The first 5 rows are patterns. Each new row is the sum of 2 different patterns, raised or lowered, with some noise. Before adding, each is slid sideways (what falls off one end comes back at the other) and multiplied by a number that may be negative. Names go in the order of the patterns.
Known rows, each followed by the names of its patterns:
|  0.50 |  2.49 | -0.63 |  0.11 |  0.45 | -0.42 | -0.83 |  0.76 |  0.68 | -0.14 | -0.52 | -0.30 |  1.07 | -0.20 | -1.09 | -1.34 | -0.14 |  1.01 | -0.40 |  0.94 |  0.17 |  0.09 |  0.33 | -0.28 |  1.58 | -0.80 |  0.12 |  1.46 |  0.30 |  0.07 |  0.37 | -0.66 |  0.01 | -0.13 | -1.68 | -0.46 | -0.30 | -0.04 |
W
| -1.17 |  0.80 | -2.61 | -1.33 | -0.69 | -2.61 |  0.51 |  0.05 | -2.28 |  0.26 |  0.15 | -0.22 | -1.24 |  0.01 | -0.27 | -1.82 | -0.19 |  0.04 |  0.48 | -0.12 | -0.06 |  0.61 | -0.29 | -0.20 |  1.88 | -0.11 | -0.93 |  0.26 |  0.79 | -0.23 |  0.75 | -2.48 | -0.36 |  0.20 | -0.93 | -0.53 | -0.93 | -0.24 |
M
| -2.56 | -0.99 |  2.24 |  0.42 | -0.20 |  0.59 | -0.78 | -0.24 | -0.22 |  0.52 | -1.23 |  0.52 | -0.14 | -0.28 | -1.41 | -0.67 |  0.13 | -0.20 | -0.26 | -0.02 |  1.73 | -0.82 |  1.09 | -0.86 | -2.61 | -0.03 |  0.73 | -0.11 | -2.61 |  2.61 |  1.29 | -1.56 | -0.68 | -2.32 | -0.65 |  0.18 | -1.13 | -0.11 |
G
| -2.11 | -2.61 |  0.05 | -0.22 |  0.23 | -1.19 | -0.29 |  0.73 | -0.23 |  0.64 |  0.13 | -1.77 |  0.80 |  0.02 |  0.40 | -1.67 | -0.28 | -0.47 |  0.92 |  0.31 |  0.34 | -0.98 |  1.80 | -0.02 | -1.52 | -0.66 |  1.17 |  0.94 | -0.48 |  2.11 | -0.29 |  2.61 | -0.93 |  1.36 | -1.34 | -0.44 | -0.10 |  0.85 |
T
|  0.14 | -1.05 | -0.07 | -0.19 | -0.65 | -0.96 |  2.04 | -0.79 |  0.29 | -2.00 |  0.32 |  0.82 | -0.58 |  0.03 |  0.33 | -0.85 | -0.14 |  0.84 | -0.44 |  0.56 | -0.77 |  0.12 |  1.40 | -0.14 |  0.83 | -0.15 | -0.89 |  0.54 |  0.07 |  1.01 |  0.29 |  0.79 | -0.41 | -0.80 | -2.61 | -0.30 | -0.24 |  0.90 |
Z

New rows, each followed by the names of its patterns:
| -1.36 | -0.78 | -1.99 |  0.18 |  1.75 | -1.05 | -1.06 | -1.58 | -0.91 | -3.14 | -1.44 | -1.35 | -2.14 | -1.13 |  0.47 | -2.56 | -1.91 | -1.56 |  0.17 | -0.96 | -1.95 | -1.88 | -0.72 | -0.61 | -0.64 | -3.50 | -1.07 | -1.08 | -1.06 | -2.25 | -2.27 | -0.86 | -4.12 | -0.61 | -3.36 | -1.90 | -2.61 | -0.55 |
W T
|  2.27 |  1.95 |  0.86 |  4.07 |  1.82 |  3.99 |  1.55 | -0.10 |  3.08 |  3.03 |  2.27 |  1.66 |  5.01 |  2.92 |  1.18 |  2.57 |  0.00 |  2.53 |  0.36 |  1.07 |  2.62 | -0.80 |  1.07 |  3.86 |  2.72 |  1.23 |  3.78 | -0.63 |  1.03 |  1.64 |  0.61 |  1.73 |  3.07 |  0.27 |  2.49 |  1.29 |  1.59 |  1.49 |
M G
|  0.61 |  0.86 |  1.84 |  0.49 |  1.24 |  0.78 |  0.63 |  1.01 | -0.34 |  0.16 |  1.66 |  1.33 |  0.67 |  0.86 |  0.95 |  0.53 |  1.57 |  1.49 |  4.23 |  0.70 |  1.33 |  1.28 |  1.12 |  1.96 |  1.39 |  0.64 |  1.54 |  1.74 | -1.82 |  1.28 |  0.58 |  2.72 |  1.01 |  2.09 |  1.00 |  1.03 |  1.08 |  1.38 |
W Z
| -2.44 |  0.84 |  0.64 | -1.17 | -1.78 | -0.28 | -1.11 | -1.02 | -1.57 |  0.19 | -1.14 | -1.58 |  0.03 | -1.56 | -1.34 | -3.35 |  0.65 | -2.26 | -0.19 |  0.60 | -1.54 | -2.31 | -0.59 |  0.01 | -3.94 | -1.50 |  0.61 | -1.49 |  0.28 | -0.34 | -2.91 | -0.16 | -3.07 |  1.82 | -1.32 | -2.66 | -1.48 | -1.12 |
G T
|  1.29 |  0.89 | -0.02 | -1.71 |  1.14 | -1.65 | -0.39 | -0.14 |  0.72 |  0.48 | -1.80 |  0.52 | -0.20 | -1.62 | -2.27 |  0.33 | -1.80 |  0.97 |  2.22 | -0.25 |  0.25 |  0.06 |  2.36 | -2.87 | -2.03 | -0.85 |  0.78 |  1.80 | -0.07 | -0.22 |  1.38 | -0.85 |  1.60 |  0.62 | -2.10 | -0.49 | -1.07 | -0.84 |
W G
|  1.35 | -0.74 |  1.91 | -1.95 |  1.05 |  2.72 |  0.00 | -0.20 |  0.11 |  2.49 | -2.11 |  0.37 | -0.02 |  0.21 |  1.94 | -0.76 |  0.94 |  1.63 | -0.90 |  2.91 |  1.60 | -1.10 | -0.55 |  0.88 |  0.06 | -0.02 |  0.84 |  0.96 |  0.72 |  1.56 |  0.30 |  1.30 |  0.74 |  1.73 |  2.65 |  0.56 |  0.22 |  1.13 |
M G
| -0.71 |  2.22 |  0.67 | -1.44 |  0.80 |  2.47 | -2.74 | -1.25 |  0.99 |  1.87 |  1.30 |  0.51 |  0.99 |  1.12 | -0.05 |  2.66 |  0.08 | -2.49 | -0.83 | -1.57 | -1.30 |  0.22 | -0.09 |  0.45 |  1.65 |  0.43 | -0.62 |  0.35 | -0.35 |  0.31 |  1.12 |  0.29 | -0.18 | -0.57 | -0.51 | -0.91 |  0.38 | -2.45 |
W G
| -1.34 | -3.86 |  0.86 | -2.72 | -0.93 | -0.84 | -0.72 | -2.32 |  1.05 | -0.95 | -1.70 | -1.06 | -2.30 | -0.65 | -1.80 | -2.21 | -2.07 | -1.38 | -3.51 | -0.76 | -2.65 | -3.33 | -1.42 |  0.09 | -2.92 | -0.74 | -2.07 | -1.84 | -2.63 | -0.52 | -3.26 | -2.81 | -0.06 | -0.71 | -2.08 | -2.33 | -0.97 | -2.77 |
M T
| -1.38 | -2.02 | -0.67 |  0.16 | -1.53 | -0.21 | -1.88 |  0.41 | -0.17 | -0.13 |  0.76 | -1.43 | -1.99 |  0.87 | -0.58 | -1.61 | -0.50 | -0.27 | -2.05 | -0.70 |  0.44 | -0.45 | -1.20 | -1.18 | -1.59 | -1.98 | -3.97 | -1.33 | -1.34 | -2.40 | -1.15 | -1.35 | -1.66 | -2.18 | -1.65 | -2.77 |  2.61 | -1.64 |
M Z
|  1.01 |  4.16 |  0.73 |  2.95 | -0.26 |  0.10 | -1.27 |  1.57 | -0.70 | -0.16 |  1.35 |  0.01 |  1.25 |  0.06 |  0.40 |  0.88 |  2.76 |  0.95 |  1.52 | -2.04 |  2.08 |  1.84 |  1.02 | -0.13 |  1.18 |  0.02 |  1.78 |  2.07 |  1.06 |  0.77 |  1.97 |  1.23 |  1.14 |  0.55 |  2.82 |  1.80 | -0.03 |  3.26 |
T Z
|  0.38 | -1.51 |  1.56 |  1.68 | -0.04 |  0.77 | -2.07 | -0.60 |  2.44 | -0.95 |  0.26 | -0.10 |  0.66 | -0.18 | -0.41 |  2.52 | -0.98 | -0.31 |  0.52 | -0.11 | -0.28 | -0.69 | -0.73 | -0.21 | -2.10 | -1.79 | -0.02 | -0.92 | -1.05 |  0.30 |  1.22 |  1.10 |  0.03 | -0.15 | -0.03 | -0.65 |  1.09 |  0.44 |
W M
| -2.42 | -0.44 | -1.88 | -2.07 |  0.93 | -1.62 | -1.92 | -0.64 | -4.34 | -2.88 | -0.87 | -1.94 | -2.31 | -3.03 | -2.16 | -1.72 | -1.19 | -5.14 | -4.25 | -2.56 | -3.15 | -1.71 | -0.78 | -3.58 | -1.40 | -1.33 | -2.20 | -1.30 | -2.52 | -1.89 | -1.95 | -1.63 | -1.65 | -0.91 | -2.49 | -1.80 | -1.27 | -3.67 |
W M
| -0.87 | -0.24 | -0.75 | -0.49 |  0.48 |  0.25 | -0.90 |  3.01 | -0.37 |  0.61 | -0.80 | -0.46 | -0.95 |  1.56 |  1.06 |  0.39 | -1.12 |  1.42 |  1.03 | -1.31 | -1.39 | -0.05 |  0.78 |  0.63 |  1.54 |  0.73 |  2.52 | -0.58 |  1.49 | -1.21 |  1.10 | -0.69 |  0.90 | -0.33 | -1.77 |  0.23 |  0.33 | -0.12 |
W T
|  1.32 |  3.76 |  0.17 |  1.84 |  1.75 |  0.92 | -0.08 |  2.76 |  1.46 |  1.08 |  0.84 |  1.88 |  2.64 |  0.83 |  0.26 | -0.02 |  1.07 |  0.95 |  1.30 |  1.24 |  1.93 |  3.05 |  1.43 |  0.42 |  2.77 |  2.23 | -0.59 |  1.64 |  2.63 |  1.69 |  3.15 |  0.94 |  1.07 |  1.87 | -0.44 |  2.49 |  1.49 | -0.52 |
W G
| -1.78 |  0.63 |  0.13 |  0.37 |  1.47 |  1.04 |  2.12 |  0.17 | -0.45 | -1.16 |  1.56 |  0.74 | -0.99 | -0.61 | -1.02 |  0.69 |  1.08 | -1.90 | -1.48 | -0.65 |  2.19 | -0.39 |  1.11 | -0.88 | -0.45 | -0.13 |  0.40 | -0.22 | -0.93 |  1.25 |  1.80 | -0.90 | -0.94 |  0.59 | -2.65 |  0.06 | -2.50 | -1.04 |
W T
| -1.47 | -3.30 | -1.47 | -1.08 | -3.57 | -1.42 | -4.50 | -2.08 | -1.00 | -0.16 | -2.88 | -2.49 | -1.47 | -3.24 | -1.73 | -3.59 | -2.33 | -2.53 | -4.82 | -1.58 | -0.58 | -4.13 | -2.53 | -2.91 | -2.12 | -1.95 | -2.14 | -1.00 | -3.32 | -1.85 | -1.37 | -1.52 | -0.28 | -2.66 | -0.99 | -0.57 | -1.54 |  0.24 |
W M
| -1.83 | -3.04 | -0.46 | -1.05 | -0.80 | -1.09 | -1.90 | -1.37 | -2.84 | -1.16 | -2.87 |  0.77 |  0.19 | -1.06 | -3.37 | -0.96 |  1.29 | -3.84 | -2.34 |  0.14 | -1.46 |  0.38 | -0.21 | -1.78 |  0.00 | -1.81 |  0.76 |  0.45 | -3.22 | -1.03 | -1.32 | -2.45 | -0.28 | -1.04 | -0.46 | -1.52 |  0.20 | -2.09 |
G Z
|  0.76 | -0.25 |  2.17 |  0.42 |  1.85 |  1.55 | -2.57 |  0.48 |  0.24 | -1.81 |  1.02 | -0.43 |  0.45 |  0.52 |  0.78 | -0.45 | -0.67 |  0.15 |  0.75 |  1.23 |  0.80 |  2.91 |  0.66 |  0.36 | -2.50 |  0.86 |  0.04 |  1.06 |  2.97 |  0.83 |  0.39 | -1.74 |  3.47 | -2.75 |  0.87 |  1.37 |  0.02 |  2.99 |
G Z
|  1.73 |  1.23 |  0.96 | -2.51 |  0.32 | -0.44 | -0.61 | -0.27 | -0.77 |  0.23 | -1.97 |  1.53 | -1.85 | -2.02 | -0.59 | -1.75 |  0.26 |  0.84 | -1.47 |  0.55 |  1.74 |  0.47 | -0.50 |  0.23 | -0.46 | -3.25 |  0.64 |  0.16 |  0.22 |  0.51 |  0.89 |  0.07 | -0.60 |  0.19 |  2.07 |  0.42 | -1.36 |  0.65 |
W M
| -0.62 |  0.66 | -1.10 |  1.73 | -0.69 |  0.13 |  3.12 | -0.58 |  2.95 | -0.29 |  0.90 | -1.18 |  0.60 | -0.24 |  1.57 | -2.48 | -2.19 |  1.62 | -0.07 |  1.30 | -1.06 | -0.81 |  1.53 |  0.10 |  1.92 |  0.70 | -0.78 |  0.69 | -0.48 | -1.80 | -1.69 | -0.22 |  0.64 |  1.23 | -0.37 |  0.51 | -0.88 |  1.48 |
T Z
|  0.17 | -0.23 |  0.44 | -1.56 |  1.25 |  3.05 | -0.71 | -0.64 | -1.42 |  0.29 | -0.48 | -1.99 | -0.30 | -1.23 | -2.64 |  0.76 | -0.71 | -1.05 | -1.86 |  0.88 | -1.22 |  1.88 | -1.22 | -1.32 | -0.31 |  0.50 | -1.57 | -0.58 |  1.56 | -0.90 |  0.52 | -0.39 |  0.26 | -0.18 | -1.03 | -3.12 |  2.09 | -2.24 |
M T
| -0.75 |  0.15 |  0.14 | -0.54 | -0.31 | -0.25 | -1.06 | -1.94 | -2.63 |  1.58 |  0.97 | -2.21 |  2.31 | -0.12 |  2.33 | -1.84 |  1.40 | -1.40 | -1.84 | -0.19 |  0.91 | -1.55 | -2.55 | -0.02 |  0.32 | -0.02 | -1.19 |  1.21 |  0.71 | -0.94 |  0.95 |  0.85 | -1.94 |  1.35 | -1.89 |  0.11 | -1.41 | -1.01 |
M T
|  0.96 | -0.29 |  0.79 |  1.45 |  2.66 |  2.17 | -0.24 | -0.42 |  1.62 |  1.65 |  0.43 |  0.84 |  0.31 |  1.28 | -1.83 | -0.48 | -0.40 |  2.01 | -0.07 | -0.07 |  3.29 | -0.33 |  0.01 |  1.59 |  0.10 | -1.33 |  1.53 |  0.38 |  0.91 | -0.31 | -1.44 |  1.47 | -0.65 | -0.59 | -0.11 | -0.37 |  1.21 | -1.09 |
W Z
|  1.29 |  2.08 | -0.06 |  1.09 |  3.13 |  1.85 |  0.79 | -0.53 |  1.19 |  0.01 |  0.03 |  0.85 |  0.68 | -0.88 | -0.33 |  2.18 |  0.42 | -1.12 |  0.65 | -0.04 |  2.72 |  1.55 |  0.49 |  1.72 |  2.38 |  1.85 |  1.19 |  1.85 | -0.34 |  1.27 |  2.40 |  1.25 |  2.77 |  0.53 |  1.28 |  2.29 | -0.04 |  0.65 |
W M
| -0.92 | -1.02 |  0.00 | -0.84 |  0.70 |  0.20 | -1.44 | -0.63 |  0.08 | -1.07 | -2.10 | -0.39 | -1.73 |  1.14 |  1.76 | -0.12 | -1.57 | -1.24 |  2.20 | -3.27 | -1.29 |  0.98 |  0.53 |  1.28 | -0.64 | -2.74 |  0.19 | -0.75 |  2.39 |  0.28 | -3.71 | -1.18 | -0.71 | -1.73 | -0.61 |  1.01 | -1.08 | -1.09 |
G Z
|  0.00 | -0.47 |  0.35 | -1.35 | -0.20 | -2.08 | -0.52 |  0.85 | -0.73 | -0.37 | -0.95 |  1.34 | -1.48 |  1.37 | -0.17 | -0.13 |  0.19 |  0.86 | -0.85 | -2.61 |  3.46 |  1.24 | -1.32 | -0.12 | -1.39 | -2.50 |  0.81 | -1.38 |  1.72 | -2.76 | -1.74 |  2.67 |  0.41 | -0.51 |  1.32 | -0.69 | -0.98 |  0.19 |
G Z
|  0.72 |  1.94 | -2.73 | -1.81 |  1.67 | -0.17 |  3.39 | -1.59 | -1.16 |  0.80 | -2.14 |  3.35 |  1.35 | -4.13 |  0.16 |  0.68 | -0.44 | -0.11 |  0.58 |  0.26 | -1.93 |  1.37 | -0.15 |  0.92 |  0.49 |  1.66 |  1.64 | -0.13 |  0.35 |  2.56 |  0.27 | -2.28 |  1.39 |  0.09 |  0.96 |  3.63 | -2.09 | -0.74 |
M G
|  0.31 | -0.18 | -1.10 |  0.17 |  0.87 | -1.67 | -0.99 |  0.85 |  0.75 | -0.98 | -0.96 |  0.43 | -0.27 | -0.31 | -1.22 |  0.22 | -3.09 |  1.16 |  1.01 |  0.09 | -2.72 |  3.98 |  3.37 | -1.23 | -0.28 | -1.93 |  0.60 |  0.54 | -1.41 |  0.17 | -2.52 | -0.81 |  3.40 | -0.24 | -0.05 |  0.31 |  0.89 |  0.21 |
G T
| -1.28 | -1.12 | -1.62 | -0.48 |  0.03 | -2.06 | -2.89 | -1.07 |  0.11 | -1.62 | -0.04 | -2.79 | -1.31 | -0.82 | -2.11 | -0.32 | -2.42 | -1.24 | -0.87 | -0.43 | -2.96 | -1.77 | -2.15 | -2.99 | -0.94 | -2.43 | -3.09 | -1.25 | -1.11 | -0.97 | -0.20 | -1.72 | -1.26 | -2.13 | -1.63 | -1.74 | -0.32 | -0.68 |
W M
|  1.67 | -0.85 |  0.19 | -0.40 | -1.14 |  0.19 | -0.79 | -0.21 | -1.08 |  1.31 | -0.44 | -0.08 |  0.81 | -0.88 | -1.10 |  0.02 | -1.10 | -1.70 | -0.71 |  0.74 | -1.41 | -0.80 | -0.20 | -0.98 | -1.57 | -1.14 | -0.29 |  0.95 | -1.27 | -0.53 | -1.41 | -2.72 | -0.13 | -0.08 | -1.06 | -1.07 | -0.13 | -3.04 |
M Z
|  3.03 |  3.49 |  1.11 |  3.21 |  1.70 |  3.77 |  2.92 |  3.44 |  0.33 |  2.18 |  2.15 |  3.38 | -0.08 |  0.25 |  1.16 |  3.74 |  3.12 |  1.15 |  3.69 |  2.03 |  1.54 |  4.33 |  1.71 | -0.13 |  2.75 |  2.86 |  2.16 |  0.43 |  3.01 |  1.48 |  2.70 |  1.62 |  2.24 |  0.80 |  3.01 |  2.03 |  0.45 | -0.43 |
M T
| -1.59 | -0.84 | -0.71 |  0.73 | -1.43 | -0.40 |  2.22 | -0.88 |  0.41 | -0.83 | -3.33 | -0.53 | -0.07 | -2.14 | -3.14 |  1.26 |  0.52 | -1.34 |  1.24 | -3.05 | -0.92 |  0.05 | -1.84 | -1.34 | -1.98 | -0.73 |  1.20 | -0.73 | -0.96 |  0.95 | -1.35 | -1.71 | -1.90 | -0.25 | -0.60 | -0.44 |  0.19 | -0.61 |
W G
| -2.42 |  1.02 | -0.10 |  1.13 | -1.10 |  0.36 | -0.89 | -0.18 | -2.36 | -0.15 | -1.07 |  2.15 | -0.04 | -2.30 | -0.72 |  0.57 | -0.04 | -1.42 |  3.43 | -1.13 |  2.16 | -2.79 |  1.28 | -0.39 | -1.01 | -0.19 |  0.76 | -2.62 | -2.37 |  0.68 | -0.74 |  0.59 | -1.85 | -0.21 |  1.73 | -0.49 |  1.20 | -0.18 |
T Z
| -2.69 |  0.81 | -0.73 | -1.85 |  1.35 | -0.10 |  0.44 | -1.20 | -0.82 |  0.13 | -1.56 |  0.58 |  0.17 |  0.99 | -0.55 | -0.84 | -1.77 | -0.51 | -0.44 |  2.28 | -0.12 | -1.78 |  0.02 |  0.40 | -0.88 | -0.25 | -0.38 | -1.08 |  0.34 | -2.55 | -0.29 | -0.16 | -0.80 | -1.03 |  0.79 | -3.02 | -1.38 |  0.08 |
M Z
|  1.71 |  1.15 |  0.49 |  0.14 |  1.85 |  0.52 |  3.05 |  1.23 |  0.72 |  1.59 | -0.01 |  2.24 |  0.19 |  2.38 |  1.73 |  3.25 |  1.43 |  1.43 |  5.07 | -1.73 | -0.24 |  3.97 |  0.95 |  2.14 |  1.42 |  1.78 |  1.51 |  1.02 |  4.23 |  1.60 | -0.90 | -0.06 |  1.03 |  0.36 |  0.62 |  1.12 |  0.98 | -1.45 |
M G
|  2.33 | -0.60 |  1.05 | -1.00 | -0.77 |  1.25 |  0.85 |  0.37 |  0.19 |  0.10 | -0.21 |  3.31 |  0.44 |  0.82 |  0.69 |  1.05 |  2.42 |  0.61 |  2.23 | -0.29 |  2.11 |  2.17 |  1.12 |  3.59 |  0.30 |  1.16 |  2.02 | -0.38 | -1.80 |  0.51 |  1.36 |  1.29 |  0.92 |  1.19 |  0.58 |  0.31 | -0.37 | -0.21 |
M Z
